The first 7 rows are patterns. Each new row is the sum of 2 different patterns, raised or lowered, with some noise. Before adding, each is slid sideways (what falls off one end comes back at the other) and multiplied by a number that may be negative. Names go in the order of the patterns.
(in the rows, 128 means zero)
Some rows, each with the names of its patterns after it:
[107 121 126 134  81 103 128 126 128 138 116 115 133 148 124 116 132 113
 126 125 130 131  63 143 148 116 129 111 131 113 134 109 119 138] => vip
[137 147 111 120 147 151 137 119 136 125 143 115 113 123 107 127 155  98
 132 127 150 106 113 127 115 134 147 154 161 139 132 147 123 134] => Sulef
[180  85 125 123 151  64 104 130 132 113 124 124 139  99 138 106 131 129
  98 148 122 123 107 147 123 129 127 114 153 125 127 139 108  81] => besov
[145 124 149 133 150 120 118 155 127 105 116 116 143 162 132 114 152 138
 144 131 124 115 118 131  94 143 126 109 119 139 127 128 138 120] => sel
[130 111 132 106 126 158 131 112 138 153 111 121 145 144 151 149 157 126
 111 122 156 134 120 148 134  83 115 153 125 126 119 149 103 127] => ren
[157 134 137 114 134 166 134 143  96 117 127 131 139 148 135 135  94 127
 155 154 115 151 102  90  81 140 161 161 136 129  90  99 123 118] => poto
[155 179 122 154 146 151 148 138 107  68 119 126 164 173 155 156 119 110
 114 135 155 103 117 161 158 166 135 132 151 131 151 148 141 131] => nolom

New rows, each followed by the names of its patterns:
[107  92  89  94  97 110  61  87 105  99 110 117  62 121 101  88  64 133
  95  89 105  83  97  91  99  98  74 108  80  93 126  94 116  99] => Sulef besov
[ 86 111  40  65  95 108  77  79  88  87  70  93  77  95  38  82 118  77
  85  67 101  77  95  75  74 113  72  85  96  84  28 104  61  88] => vip besov
[135 152 136 139 161 141  92 121 142 167 149 156 102 124 105 153 160 155
 129 124 108  84 142 123 141 129 149 122 136 170 128 156 107 142] => sel poto
[112 110 123 127 134 145  96 106 144 157 103 142 131  98  66 140 159 162
 120 142  93  98 131 116 169 132 116 111 143 154 115 153 101 104] => ren poto
[126 161 148 144 152 130 159 164 155 149 157 154 160 158 158 145 150 157
 148 136 150 121 149 173 157 144 176 152 160 159 163 143 140 157] => vip sel
[107 119 111 102 116 109 132 114  71 139 116 121 110 146 123 120 128 122
 112 122  97 132 109 131 115  75 142 118 113 122 121 108 108 121] => vip besov
[140 108  80 115  76 133  90 111 103 120 123 104 135 104 107 102 143 109
 114 113 106 122  97  71  84  78 127 161 118  76 128 127 109 110] => sel ren
[105 119 134 144 115 125 131 120  92 116  97 111 132 105 139 117  94 105
 145 116  90 115 120 116 104 107  95 110 133 134 141 103  97 148] => Sulef ren
[ 18  51  87  50  96  70  82  73  96 119  82 120  42  74  95  89  77  93
  88  76  59  64 104  82  66  76  66  60  20  87 125 116  94  66] => sel poto
[156 175 172 141 138 147 128 147 147 163 141 142 162 137 146 160 175 181
 136 101  72 122 136 185 188 161 166 113 119 118 149 154  96 123] => poto nolom
[124  96  99 106  97 137  90 134 110  85 137 121 101  64 155 101 117 106
  99 146 149 181 152 110  53 139  69 104 134 164  80 102 107 156] => besov nolom
[143 131  91 140 109  77 108 126 127 115 105 129 102 113 119  99 113 109
 111 144 127  90 102 171  82 110 131 141 106 127 146 117  95 110] => besov ren
[ 94 155 156  59 152 142 101  94 182 128 118  91 131 143 121  93 154 132
 124 108 130 159 116 141 145 135  83 120 140 118 124 108 125  75] => besov ren
[102  93 123 114 149 146 129 132  61 134 134 126 124  87 123 107 153 120
 118 130 101 108 122 128 117 110 110 105 136 113 135 141 159 132] => vip poto
[116 152 134 124 147 110 110 154 103 114 142 161  69 120 154 149 134 120
 104 140 129 120 109 126 133 121 157 141 131 148 140 137 151 140] => besov sel
[147 138 230 196 150 171 156 138 135 156 203 168 182 154 139 167 138 161
 177 178 152 155 160 179 175 146 142 154 148 174 208 129 201 166] => besov poto
[176  75 125 141 150  71  81 119 126 112 126 132 137 101 107 100 145 139
  88 158  99  92  73 150 139 143 127 112 124  99 119 125 124  84] => besov poto
[126 120 155 189 125  99 144 169 149 144 111 115 145 142 127 167 141 138
  92 168 179 157 117 155  96 104  92 136 146 163 147 129 107 103] => vip poto
[ 95 111  98 113 137  93  91  94 137 105 116 101 120 148 120 139 120  74
 117 148  88  93 136 145  78 113 115  99  81  81 101 119  76 131] => Sulef besov
[ 81  81  83  84  99 129 136 116  77 125 130  82  95 130 128  95 109 119
 110  90 133 111  99 104 114 122 110  80 104 125 117 131 138 122] => ren nolom
[ 91  80 152 100 144 122 132  89 112 135 125 111 111 115 133  79 141 103
 114 117 108 134 121 126 100 150 118 139 123 133 133 110 139 130] => besov sel
[131  76 100 120 113 109 135 115 134  79 118  95 122 122 103 135 118  94
 101 145 126 112 128  94 119  88 124 142 119  84 157  60  99 108] => besov poto
[114 126 128 159 131 139 158 113 149 137 142 124 138 120 123 137 113 142
  95 127 108 129 152 130 101 175 143 145 101 131 138 146  99 121] => besov sel
[139 141 153 144 123 165 174 122 147 171 164 144 137 110  72 129 130 153
 153 150 156 118 119 119 136 148 108 162 144 140 167 131 141 146] => vip nolom
[103  83  89 119 144 162 129 113 101 114 106 109 152 136 145 123 141 149
 115 127 112 117 117 136 132 109 120 141  90 120 133 154  93 139] => ren poto
[101 149  99 120 129 120  71 116 136 126  99 120 114 136  88 113 101 107
 113 119 108 117 113 121 115 103 117 106 111 150 133 140 133 107] => Sulef besov
[133 160 143 129 154 176 159 134 193 148 145 159 145 132 138 157 157 166
 120 154 144 140 133 195 172 115 157 176 172 151 159 124 151 175] => sel ren
[134 172  94 127 144 158 125 149 150 124 123  97 150 130 108 157 174  41
 153 148 130 103 178 162 103 121 142 112 134  95 154 140 147 109] => besov ren
[123 113  94  80 139 102 116 101 118 129 150 191 138 115 119  88 108  92
 153 151 142 132 102 140 120  83  98  98 111 129 108 121  98 123] => Sulef nolom
[132 134 124  96 152 120 136 124 137 125 149 194 144 130 105 103 130 141
 146 140 159 136 126 157 142 106 109 112 115 142 117 125 121 128] => sel nolom
[116 111 119 109 141 109 126 150 131 115 115 109 149 115 117 113 124 134
 125 123 115  87  95 106 115 104 111 141 106 110 116 148 147 117] => Sulef ren
[155 138 184 187 159 150 118 141 133 165 132 112 130 126 165 160 154 125
 135 140 146 147 173 127 120 131 148 121 163 185 191 142 123 117] => sel poto
[140 163 142 130 168 116 145 176 131 136 141 157 120 136 127 137 128 149
 142 171 158 123 153 158 155 158 142 103 133 166 132 139 123 144] => Sulef sel
[101  92 116 100  70  73 121 124  89 124 125 111 130 119  77  99 131  81
 102  93 112 119  69 134 128 134 101 103 133 108 110  96 108 116] => vip sel
[103  91 199 158 133 139 142 129 141 140 161 114 161 120 133 161 120 149
  90 166 132 133 136 127 155  99 140 123 119 163 169  80 177 143] => vip besov
[129 137 100 117 117 135 106 147 110 128 149  91 147 131 128 103 147 124
 123 132 109 152 116 123 127 112  89 158  90 138 131 155  64  91] => besov sel
[175 156 166 137 144 146 190 149 145 188 173 169 142 136 162 153 162 170
 161 154 161 207 155 161 154 169 177 154 142 102 159 163 188 204] => Sulef nolom
[144 144 141 123 129 125 138 156 134 106 119 158 108 161 183 184 135 104
  95 132 146 158 156 135 146 116 141 136 145 152  98 139 138 171] => sel poto
[163 124 128 145 150 144 171 112 169 157 161 142 182 184 136 146 172 153
 143 142 164 135 166 135 146 152 133 139 157 168 120 154 162 156] => besov sel
[137 146 129 105 116 141 121 141 145 120 108 130 101 136 138 164 138 114
  94 122 137 144 149 166 145  96 130 130 150 119 125 129 122 162] => ren poto
[121 139 124 103 101 120 111 119 115 118  67 153 186 124 129  90 102 102
 116 119 136 145 108 109 147 145  74  87 105 120 130 127 118 107] => vip nolom
[127 142  87  74  91  93 124  76  94 136  70 148 129  95 120  91 126 107
 118  87 115 154  80 118 115 126  76  87  85  44  94 107 122 127] => vip nolom
[130  70  94 129 115  92 124 120 112 122 116 114 126 133  96 127 107  74
 112 104 101  64 116  93 102 104  64  91 105 118 131  98  52  99] => sel ren
[161 170 159 144 167 138 151 151 180 156 144 164 144 172 142 126 148 144
 145 156 142 158 145 157 124 133 137 143 166 166 157 167 164 141] => Sulef ren
[167 176 174 166 139 151 153 150 187 182 170 150 168 186 169 177 146 162
 132 173 184 179 171 162 147 159 190 173 152 189 139 137 130 173] => vip poto
[ 92 118 116 122 144 156 115 129 104 110 121 122 120 117 123 105 154 148
 116 117 127 120 132 134 163 121  95 102 148 110 136 162 162  88] => ren poto
[141 144 159 111 124 146 157 125 102 122 117 146 149 156 144 116 122 142
 121 162 175 131 107 152 129 165 155 193 134 116 130 135 157 168] => ren poto
[ 95  94 131 113 125 108 108 123 156 166 128 133  98  99 107 109 139 107
 145 137 104 142 126 106  99 102 116 121 121 116 111 114 126 102] => vip nolom
[140 148  77 146  69  78  67 101 164 142 119  95  89  79 108 102 131 139
 120 102 130 138  85 170  47 104 108 136  74 115 120 124  67 109] => besov poto
[130 137 130 118 127 131 101 158 149 118 150 128 145 125 134 114 120 140
 106 134 129 125  98 122 134 134 139 139 136 123 145 150 140 122] => vip sel
[ 84  83  62  73  78 107  88  72  46 102  68 120 111 121  72  51  58  90
  97 140 121  92 105  56  83  78 110  74  49  90  83 118  93  92] => Sulef poto
[146 163 145 107 150 160 121 119 174 115 107  91 165 140 161 143 125 112
  98 130 153 161 129 148 147 126 162 155 160 130 146 157 139 130] => ren poto
[123 147 146 190 185 152 145 129 155 145 173 153 120 146 138 215 148 142
 154 142 145 145 154 175 166 135 123 175 138 172 181 220 162 122] => vip poto
[141 112 122 100 134 106 116  99 128 133  78 106  99  89 114 162  71 160
 100 114  99 164 134 144 123 114 122 121 108 131 121 137 111 123] => besov ren
[171 146 138 157 129 127 157 147 147  73 171 173 134 153 128 138 116 131
 120 134 142 129 135 140 139 111 125 130 131 143 160 130 133 141] => vip Sulef
[110 116 115  83  91 105 113 109  97  78 128  83 113  92 108 112 118 176
 125 119  79  95  95  99 127 127 147 115  98 146 118  73 126  67] => besov nolom
[141 143 189 163 169 159 131 196 188 155 161 137 162 173 141 167 152 161
 143 156 157 136 179 137 159 144 159 149 173 215 157 166 154 105] => Sulef nolom
[ 81 132 142 130 135 101 101 117 114  95 118  98 102 129 134 117 108 142
  93 103 136 136 109 105 114 116 115  98 145 105 104 102 126 132] => sel ren
[123 130 115 133 145 160 139 176 119 112 133 149 109 122 114 138 118 165
 149 149 119 140 112 139 135 150 154 117 116 139 137 154 170 177] => besov poto
[ 96  95  87  81  73 101 118 113  99  73  87 113  85  92 123 107  83  97
 109 104  79 114  94 137 100  81 124  96  82  95 119  88  87 114] => vip ren
[178 147 168 131 134 160 144 182 161 142 142 165 170 143 174 138 136 145
 143 150 150 158 169 137 137 167 170 132 162 161 134 107 164 172] => ren poto
[160 147 145 127 159 148 145 143 127 129 137 217 174 136 154 146 141 133
 165 186 153 141 125 180 134 155 182 208 134 109 139 152 139 176] => ren poto
[131  95 167 106 121 120 146 109 128 122 102 157 110 125 120 101  66 173
  97  98 121 162  80 112 113 103 106 131 105 124  88 128 107 135] => besov sel
[125 104 142 102 170 152 176 120  92 102 112 130 185 162 127 151 119 115
 118 157 136 108 140 134 162 134 129 150 125 106 136 131 138 127] => ren poto
[112  93 104 117 160 150  82 131 162 127 138 166 118 106 151 120 133 101
 157 139 143 161 129 192 124 106 146 158 115 113 153 132 127 104] => sel ren
[ 76 113 113 118 118 117 117  97 141 101 124  96  86 131 111 123 108 134
 113  95 113 119 152 107 124 107  80  52 158 101 133 116 134  45] => besov poto
[ 78  90  91 133 124 137 103 104 145 139  76  78 100 109  89  83 102 106
 119 106 101 107  74 131  92  96  80  85 110 107 182 123 102  70] => sel nolom
[ 83  94  76  73 120  90  80  72 112  90  89 124  93  66  77  73  91  79
  88  95  89  91  78 117 101  61  74  98  90  74 104  85  89  95] => Sulef ren
[107 102 147 124 111 110  81 102  78 131 168 135 127  64 133 126  90 101
 101 120 121  65 116 122 124  95 133  70  35  81 106 135 128 109] => poto nolom
[120 109 135 175 137 115 160 140 101 118 146 119 119 123 129 120 126 121
 110 138 112 126 158 128 125 135 167 120 136 137 137 163 147 138] => sel ren
[ 85 110 131 118  83  98 104  69 151 133 124  79  62  88 126 104 121 150
 113 123  79  92  79 104  99  33 111  84 111 103 113 100  86  92] => sel poto
[ 92 121 101 146 160 151 106 114 107 124 120 138 128 117 125  86 127 113
 118 111 104 115 112 143 120 129 117 125 115 130 113 135 136 105] => sel poto
[113 122 126 110 109 132 109 106 141 140 122 115 128  99 106 138 143 121
 107 121 127 111 111 164 120 105 116 132 136  93 144 141 132 145] => sel ren
[153 151 129 108 109 130 136 107 139 138 156 157 147 117 136 133 136 149
 147 147 163 173 126 161 139 146 149 144  98  82 131 139 162 158] => Sulef nolom
[143 145 143 115 156 140 135 134 113 138 122 142 144 176 138 130 142 121
 125 174 152 115 125 137 152 121 161 139 140 149 128 199 126 105] => vip ren
[102  83  64  78  97  83 128  93  74  68  97 130  97 100 135  80  81  64
 100  86 131 124  86 118  75  88  79 144 107  62  89  80 107 108] => vip poto
[146 156 119 141 152 169 146 142 142 130 164 125 114 127 113 146 178 116
 132 149 162 129 126 133 121 135 152 139 173 144 128 144 137 142] => Sulef sel
[ 97 123 113 107 120 106 122 149 156 131 129 117  70  95 113 133 139 147
 115 108 147 153 106 102 105 115 126 112 129 119  75 129 141 103] => vip nolom
[ 75  97  91 103 104  63 151 111  89  79 114  84 103 105  79 104  96 102
 101  88  52 149  54  88 141 110  18  83  96 116  76 104  87 121] => vip besov
[144 124 109 120 110 136 103 131  95 106 128 124  93  57 100  92 136 116
 107 116  70  85 113  77 120  79 110  97 102 122  94 106 130 129] => Sulef nolom
[143 143 117 103 174 130  97 131 120 140 133 152 133 142 165 111 151 152
 138 119 167 146 125 139 116 125 119 137 110 122 143 116 127 162] => vip sel
[133 120 137 141 116  96 154 154 135 117 149 112  85 103 137 152 162 132
 144 101  88 118 129 144 115 148 124 122 147 117 127  86 120 138] => ren poto
[ 99 139 122 112 133 101 111 121 130 100 122  81 120 136  88 121 107 108
 128 159  61 147 120 109  90 170 139  88 101 128 118 119 109 137] => vip besov
[124 114 176 123 151 112 128 181 119 145 103 136 115 135 136 146 142 116
  99 129 143 161 150 108 139  97  94 124 203 170 134 122 105 109] => besov poto
[180 173 187 118 151 169 178 149 170 158 176 135 183 160 155 169 160 197
 172 159 135 183 174 159 163 149 189 172 179 184 153 153 202 135] => besov sel
